There are 8 hidden switches. A switch that is on adds its own fixed numbers to the row, and there is some noise. The rows also spread widely along 12 directions, which tell nothing about the answers.
In the rows, zero is written as 128.
Known rows, each followed by its switches (1 for on, 0 for off):
 90 159 151 166  79 107 110 129 144 152 100 175 139 113  99 113  90 129  94 165 152 111 116 122 150  88 155
0 1 1 1 0 1 0 0
131  96 138 172 130 103 136 140 110 153 115 110 192  90  98 141 114 133 152 148 140  73  73 102 156 123 125
0 0 1 1 1 1 0 0
 98 115 149 153  94 184 131 170 126 152 116  97 111 142 143 121 121  95 145 152 105  83 142  77 113 168 134
0 1 1 0 1 1 0 0
120 105 165 156 125 145 161  95 152 111 127 114 234  77 150 118  97 126 137 132 154  76  88 104 129  82  80
1 0 0 1 1 0 0 1
129 110 177 158 110 189 135 154 147 154 140 147  91 138 158  93 106 131 125 142 106  97 144  76 127 160 167
1 0 1 1 0 1 1 0
108 125 167 151  93 178 158 121 152 124  86 113 228  99  99 140 109 109 136 144 132  54 138  76 117  88 109
0 1 0 0 1 0 0 1
150  99 188 141 128 103 142 142 108 153  67 120 183  72  89 126  93 156 119 174 116  70  96 139 149 127 105
0 1 1 1 1 1 0 1
132 106 170 159 139 130 182  77 151 136 135 142 178 124 175  84 109 134 110 119 151  94  79 131 142 105 119
1 1 0 0 0 1 0 0
110 130 132 135  75 160 111 126 150 169  64 127 153 111  90 149 117 106 143 145 113 127 117 135 140  99 121
1 1 1 1 1 0 1 1
 64  97 108 142  83 132 111 155 152 136 130 141 124 108 151 106 105 137 140 126 112 152 126 128 180 100 169
0 1 1 0 0 1 1 1
132  76 161 155 149 143 178 102 135 149 116 161 206 129 127 116 111 153 115 119 148  62 121  89 176 116 184
0 0 1 0 0 1 0 0
127  98 118 140 117 168 109 166 147 130 152 109 111 114 122 138  97 143 137 153 114 138 124 127 159 173 177
0 1 1 0 1 0 0 1
105 112 150 131  95 160 110 145 151 137 128 115  84 117 169 108  94 128 129 162 108 130 139 115 146 159 146
1 1 1 0 1 0 1 0
 90 116 179 161 121 103 138 112 131 148 100 183 171 114 140  97  76 125  78 148 176  66 132  89 172 112 207
1 0 1 1 1 1 1 0
 84 128 146 188  67 102 120 123 158 168  97 161  99  99 160 110 120 144 148 134 158 102  99  72 170  45 165
1 0 1 1 1 0 1 0
111 144 150 166 106 138 118 157 123 141 105  80 124 129 104 134 106  93 122 175 138  80 107  96 101 172 125
1 1 1 0 1 0 0 0
134  95 130 162 136 124 132 125 149 136 131 128 189 113  87 139 103 132 110 135 160  90 109 114 152 153 177
1 1 0 1 0 0 1 1
111 124 171 170 123  94 156 115 137 130 126 129 108 126 191  72  93 133  87 145 170  88  88 126 135 133 133
1 1 0 0 1 1 0 0
103 141 148 192  83 125 123 134 127 190  93 157 122 125 107 127 132 119 135 162 130  68 103  56 132  73 158
0 0 0 1 0 1 0 0
111 104 110 183 100 106 126 116 153 159 115 106 104 115 145 134 135 150 144 147 159  94  88  88 154 127 131
1 1 0 1 0 0 0 0
127 141 164 151  98 178 102 127 155 168 147 154 134 123 128 130  90  96 124 163 113 121 114 105 117 117 167
0 1 0 1 1 0 1 1
154 111 153 167 129  98 108 156 119 143 125 110 164  58  70 144  92 137 161 189 103 115  51 116 177 100 137
1 0 1 0 1 1 1 0
108 131 126 172 103 166 121 140 161 130 175 162 169 129 116 120 104  99 141 121 135 131 101 106 146  88 189
0 0 0 0 1 1 1 0
112 115 149 124 144 124 143  79 134 132 119 169 217 118 144 105  74 121  86 133 160 115 100 170 167 110 156
1 0 1 0 1 0 0 0

New rows. What belongs after each?
104  97 132 132 109 135 128 108 161 145 119 163 106 117 174  97 100 165 103 156 137 123 143 124 193 134 167
1 1 0 1 0 1 0 0
 93  74  84 140 129 126 135 136 126 129 115 103 159 126 138 125 120 125 141 117 144 122 105 151 180 157 145
1 0 1 0 1 1 0 0
104 107 143  97 125 168 138  97 127 131  73 131 187 123 142 118  89 106  87 154 121  96 148 159 137 148 117
1 0 0 0 1 0 0 1
131 109 167 165 142 148 138 127 118 167 149  99 207 125 116 133 103  72 140 133 133  78  72 100  98 155 144
1 1 1 1 1 0 1 1
134 153 194 144 117 132 115 142 128 130  87 142 118  95 102 117  63 134  74 202 128  88 128 118 134 139 157
1 0 1 0 1 0 0 1
116  88 105 188  90 136 168 131 156 153  98  89 141 149 132 140 165 124 173  71 160  94  84 107 141 119 122
0 1 1 0 1 1 1 0
125 143 183 176  90 109 128 123 145 137 105 140 124  80 148 108  97 155 123 171 151  74  96  90 125  75  99
0 0 0 1 1 0 0 0
 82  97  89 138 112 118 125 109 154 124 163 136 194 101 160 100 110 131 151 110 135 167  81 179 172  96 107
1 1 0 1 0 1 0 0
122 129 142 170 111 135 146 130 144 156 110 123  79 162 144 101 122 127 105 133 145 108 103 123 130 161 150
1 1 1 0 0 1 0 0
 64  84  69 147  69 138 122 104 168 176  72 136 100 156 158 137 152 136 140 101 160 124 147 109 185 133 166
1 1 1 1 0 0 1 0
141 111 189 143 143 151 162 101 160 124 156 171 194 107 143  95  73 157  94 129 142 106 111 127 152 103 170
0 1 1 0 0 0 0 1
 99  85 114 154 115 130 154  95 160 117 128  88 125 144 204 100 125 126 119 106 165 101 110 133 129 164 102
1 1 0 0 0 0 1 0
155 106 184 145 152 103 121 113 107 169 120 143 179  69 123 114  88 151 126 195 102  85  78 121 152 109 124
1 0 0 1 0 0 0 0
 98  89 126 138 106 169 149 113 163 125 141 117 202 105 162 114 120 109 175 106 114 132  97 123 162  87 112
1 1 0 0 1 1 1 0
138 108 125 191 107 100 108 146 148 151 112  98  99  94  93 156 110 135 135 181 153  97  78  84 170 141 170
1 1 0 1 1 1 1 1
 77  75  83 141 102 163 126 130 143 148 109 102 136 135 168 133 131 108 156 101 135 121 124 112 162 141 155
1 0 1 0 1 0 1 1
111  86  95 143 124 114 100 139 122 166 130 117 138 125 117 144 119 130 135 154 115 120 107 132 165 162 175
0 1 0 0 0 0 1 0
133 141 121 157 108 105 120  97 146 168 106 189 132 128 110 105 114 140 112 127 138 160  62 195 163  68 141
1 0 0 1 0 1 0 0
100  77 149 164 114 147 157 161 128 132 104  85 180 125 123 115 134 115 140 124 131  41 148  62 116 180 121
1 1 0 1 0 1 1 0
108  98 105 166 123 148 141 106 132 164  96  91 165 140 112 159 135  99 129 152 147  66 110  77 138 154 153
1 1 0 0 0 0 0 1
126 106 170 151 111 156 149 108 124 190 119 129 160 116 161 115 123 114 162 139 107  93  84 103 134 101 109
0 1 1 1 1 1 0 0
136  89 113 154 126  99 136 108 135 175  97 141 110 131 137 123 120 164 111 126 149 124  84 165 175 140 151
0 1 1 1 0 1 0 1
113 116 156 168 117 172 135 103 178 108 150 133 167  90 145 134  78 130 110 172 174  73 135  42 157 118 173
1 0 0 1 1 0 0 1
147 136 180 133 120 192 133  82 157 169 108 154 150 133 125 136  86 109  98 180 137  88 134  95 139 146 158
1 1 1 1 1 0 0 0
101 127  88 155  84 162 108 156 146 151 104  90 102 137  93 146 134 105 154 155 110 140 112 125 143 156 126
1 1 1 0 0 1 0 0
134  73  92 106 136 152 122 131 136 138 125 103 149 122 122 133 118 150 148 130  99 159 111 189 178 182 126
1 1 1 0 0 0 0 0
122 107 145 158  86 140 130 130 161 163  62 143 122  87 100 141 119 162 139 170 129  92 128  78 194  86 162
1 1 0 1 1 1 0 1
173 110 161 151 146 183 149  78 168 154 161 159 168 135 134 135  90 125 106 153 153 101  99 113 154 146 167
0 1 0 1 1 1 0 0
141 171 208 173  91 108 144 103 133 163  42 162 135 106 102 110  94 137  85 168 161  59  98 111 114  76 107
1 0 1 1 1 0 0 0
127 101 149 182 136  95 131  91 129 166 131 121 160  85 143 140  94 145 122 180 165  62  68  67 160 108 151
0 0 1 1 0 0 0 1
 97 113 146 174 132 106 142 144 123 134 163 136 181 131 142  89 104 116 112 123 158  83 101 115 120 142 147
0 1 0 1 0 1 0 0
140 144 130 169 110 174 142  99 200 110 169 148 125 141 130 122  92 126 111 126 174 155  86 137 162 120 169
1 1 1 0 1 1 0 0
123 117 178 154 121 128 158  87 157 138 132 167 223 108 142 112  83 127 106 105 173  93  94 134 136  81 146
0 1 1 1 1 0 1 1
112 149 179 147 120 147 111 105 121 162 139 144 187 121 122 117  74  65  98 196 105  91 101 106 109 126 143
0 1 0 0 0 1 1 0
104  91 142 123 110 134 128 120 132 136  70 111 178  88 116 149  95 146 119 184 134  67 154  92 180 143 138
0 1 1 0 1 0 0 0
 88 124 122 134  88 159 117 142 146 152 104 172  95 153 147  98 100 121  96 121 115 148 143 155 150 123 181
0 0 1 0 0 1 1 1
 61  97 151 153  80 149 126 147 126 167 101 145 164 104 162 106 124 120 151 132 109  70 148  58 131  78 146
0 0 0 1 0 0 1 1
128 118 143 169  86 126 149 109 170 148 106 137  92 145 174  95 135 155 122  90 155 114 100 151 113 113  93
0 1 0 1 0 0 1 0
136  68  72 137 132 166 144 123 175 103 138  88 159 118 121 150 122 145 151 113 143 148  99 160 192 160 140
1 1 0 0 1 1 0 1
118 108 131 161 131 112 112 140 122 153 134 133 143  91 122 129  96 135 131 173 126 110  84 109 173 109 190
1 0 0 0 1 0 0 1
127 129 137 153  98 174 142  48 159 162  69 118 184 111 131 170 113  97 129 175 149  67  94  82 136  75 102
0 0 0 0 1 0 0 1
 85 116 137 160  90 155 153  95 148 162  95 125 131 140 179 118 115 105 122 133 155  86 110  92 143 103 140
0 1 1 0 1 1 0 1
101 118 128 164  91 108 119  93 144 184  77 129 152  82 119 157 121 136 162 181 139  96  80  74 201  51 157
1 1 1 0 1 0 0 0
159  74 148 169 118 123 166 119 151 161 128 114 144  98 162 116 146 165 189 100 111 117  47 132 164  68 103
0 1 0 0 1 1 1 0
146 128 186 136 125 206 140 121 135 158 133 127 222 107  89 139  92  83 149 171  94  91 113  92 124 131 123
1 1 1 1 1 1 0 0
120  87 117 162 118 106 119 132 136 186 128 172 109 122 128 121 121 171 132 141 134 128 104 117 209 118 213
0 1 1 1 0 1 0 0
126 109 107 133 118 191 148 112 147 151 116 105 126 180 143 117 133  95 127 110 118 138 110 170 115 187 109
1 1 1 0 0 1 0 0
 96 114 122 148 120  82 112 104 123 164 100 141 131 126 142 111  93 109  78 161 156 114  93 157 155 150 154
1 1 0 1 0 1 1 1
158 122 170 150 132  86 107 120 134 150 125 129 131  67 106 124  73 153 119 211 104 134  55 145 179 113 135
1 1 1 0 0 1 1 0
140 165 188 169 106 115 106 169 134 132 142 145 116  89  92 106  71 133 114 191 117 126  83 128 133 108 152
0 1 1 0 1 1 0 0
106 101 109 127 116 138 133 101 146 157  91 136 130 162 146 118 116 122  95 114 146 125 127 167 153 170 154
1 1 1 0 0 0 1 0
169 106 180 152 169 127 161  85 143 159 141 168 181 128 133 102  86 145  75 138 159  87  89 140 143 146 176
1 1 0 1 0 0 0 1
134 127 181 151 121 169 130  95 157 121 148 101 153  90 157 119  77 112 110 211 125  77 114  72 124 153  88
1 1 0 1 0 1 0 0
137 117 138 153 116 153 124  77 180 149 157 143 131  96 159 133  87 138 134 174 148 137  81 108 192 108 151
1 1 1 1 1 1 0 0
 98 109 121 153 103 165 109 151 136 133 130  92 173 120 101 144 101  83 124 166 123  90 134  91 113 180 131
0 1 0 1 0 1 1 1
139 112 102 147 114 119 106 114 143 162 149 120 118 105 134 130 113 142 152 152 111 171  47 186 158 124  96
0 1 1 1 0 1 0 0
123  93 130 164 145 120 164  95 132 143 150 124 207 139 155 110 115 109 120  97 177  87  71 146 127 143 119
0 1 0 1 1 1 0 0
 91  99 106 141  67 154  99 141 167 137  91 118 180  70  83 174 109 137 171 157 123 118 138  91 185  86 139
0 1 1 1 1 0 1 1
136 113 187 142 136 113 148 109 138 143 125 158 130 107 177  84  81 161  88 145 143 104  96 151 146 113 154
0 1 0 0 1 0 0 1
148 123 187 144 128 154 163  85 152 172 100 160 105 144 173  89 103 147  87 135 130 105 104 137 132 126 149
1 1 1 0 0 0 0 1
163 101  89 159 122 153 119  92 173 135 115 108 113 118  99 177 109 144 129 165 165 129  86 129 193 165 140
1 0 1 1 1 1 0 0
 79 148 129 162  64 147 126 171 169 116  87 142  75 138 120 104 110 138 109 135 152 126 156 116 153 131 166
1 1 1 0 1 1 0 0
107  77 100 118 116 115 119 126 100 179  61 127 130 124 136 126 125 146 124 147 107 112 122 172 170 163 112
0 0 1 1 0 1 0 0
 84  86 111 139 113 111 127 145 107 144  86  59 109 127 166 110 121 102 128 143 116 105 102 148 119 189  84
1 1 1 0 0 1 1 1
115 117 145 151 117 112 102 160 124 139 120 112 133  73  97 125  86 137 125 212  99 110 103 100 168 128 157
1 1 0 0 0 1 0 1
 77  93  90 146  88  98 125 145 135 118 106 119 147 119 153 102 131 142 143  91 135 133 105 176 140 105  94
0 0 0 0 0 0 1 0
124 127 144 198  87 116 143 138 180 100 116 103 141  95  95 143 106 146 129 140 183  85  97  83 152 106 133
0 1 1 0 1 1 1 0
101 108 155 165  98  90 141 169 153 115 128 176 142  89 128  77 101 201 125 109 147 124 123 138 181  80 159
0 1 1 1 0 1 0 0
 94  62  78 159 132 132 136 120 127 164 147  98 131 138 181 122 137 109 166 101 125 139  71 128 170 140 158
1 0 1 0 0 1 1 1
 84 108 126 151 123 113 124 147 120 143 145 139  80 139 200  74 101 128 112 126 141 137 103 149 158 151 171
1 0 1 0 1 1 0 0
115 110  90 186 108  88 126 124 138 154  97  84 120 123 101 150 141 139 142 143 164 105  64 119 157 133 128
1 1 1 0 0 0 0 0
 90  92  79 165 104 116 107 130 128 167 132 110 106 120 173 133 129 128 155 128 142 125  79 125 149 120 135
0 0 0 1 1 0 0 1
151 144 156 159  98 159 103  90 181 158 123 149 148  79  81 161  82 124 128 205 118 136  81  99 178  82 153
1 1 1 1 0 1 1 1
130 101 145 151 122 133 135 135 144 146 129 140 188  76  97 135 103 149 168 155 111 122  88 106 204  79 168
1 1 1 0 1 1 0 0
122  88 125 150  95 116 141 101 174 126 103 116 133  67 168 130 115 188 156 143 143 124  87 130 193  58 104
0 1 0 0 1 0 0 1
131 175 202 165 108 122 132  91 127 186  77 166 158 114  99 110  81 100  83 191 134  83  85 112 114  85 133
1 1 1 1 0 1 0 1
132  93 106 134 105 166 126 127 137 174  77  99 123 128 107 150 138 130 155 156 100 116 116 132 154 167 101
1 1 1 1 0 1 0 0
136 133 142 152  98 134 120 134 183  97 132 126 151  84 103 124  85 144 126 138 137 154  85 166 153  90 122
1 1 0 0 1 0 1 1
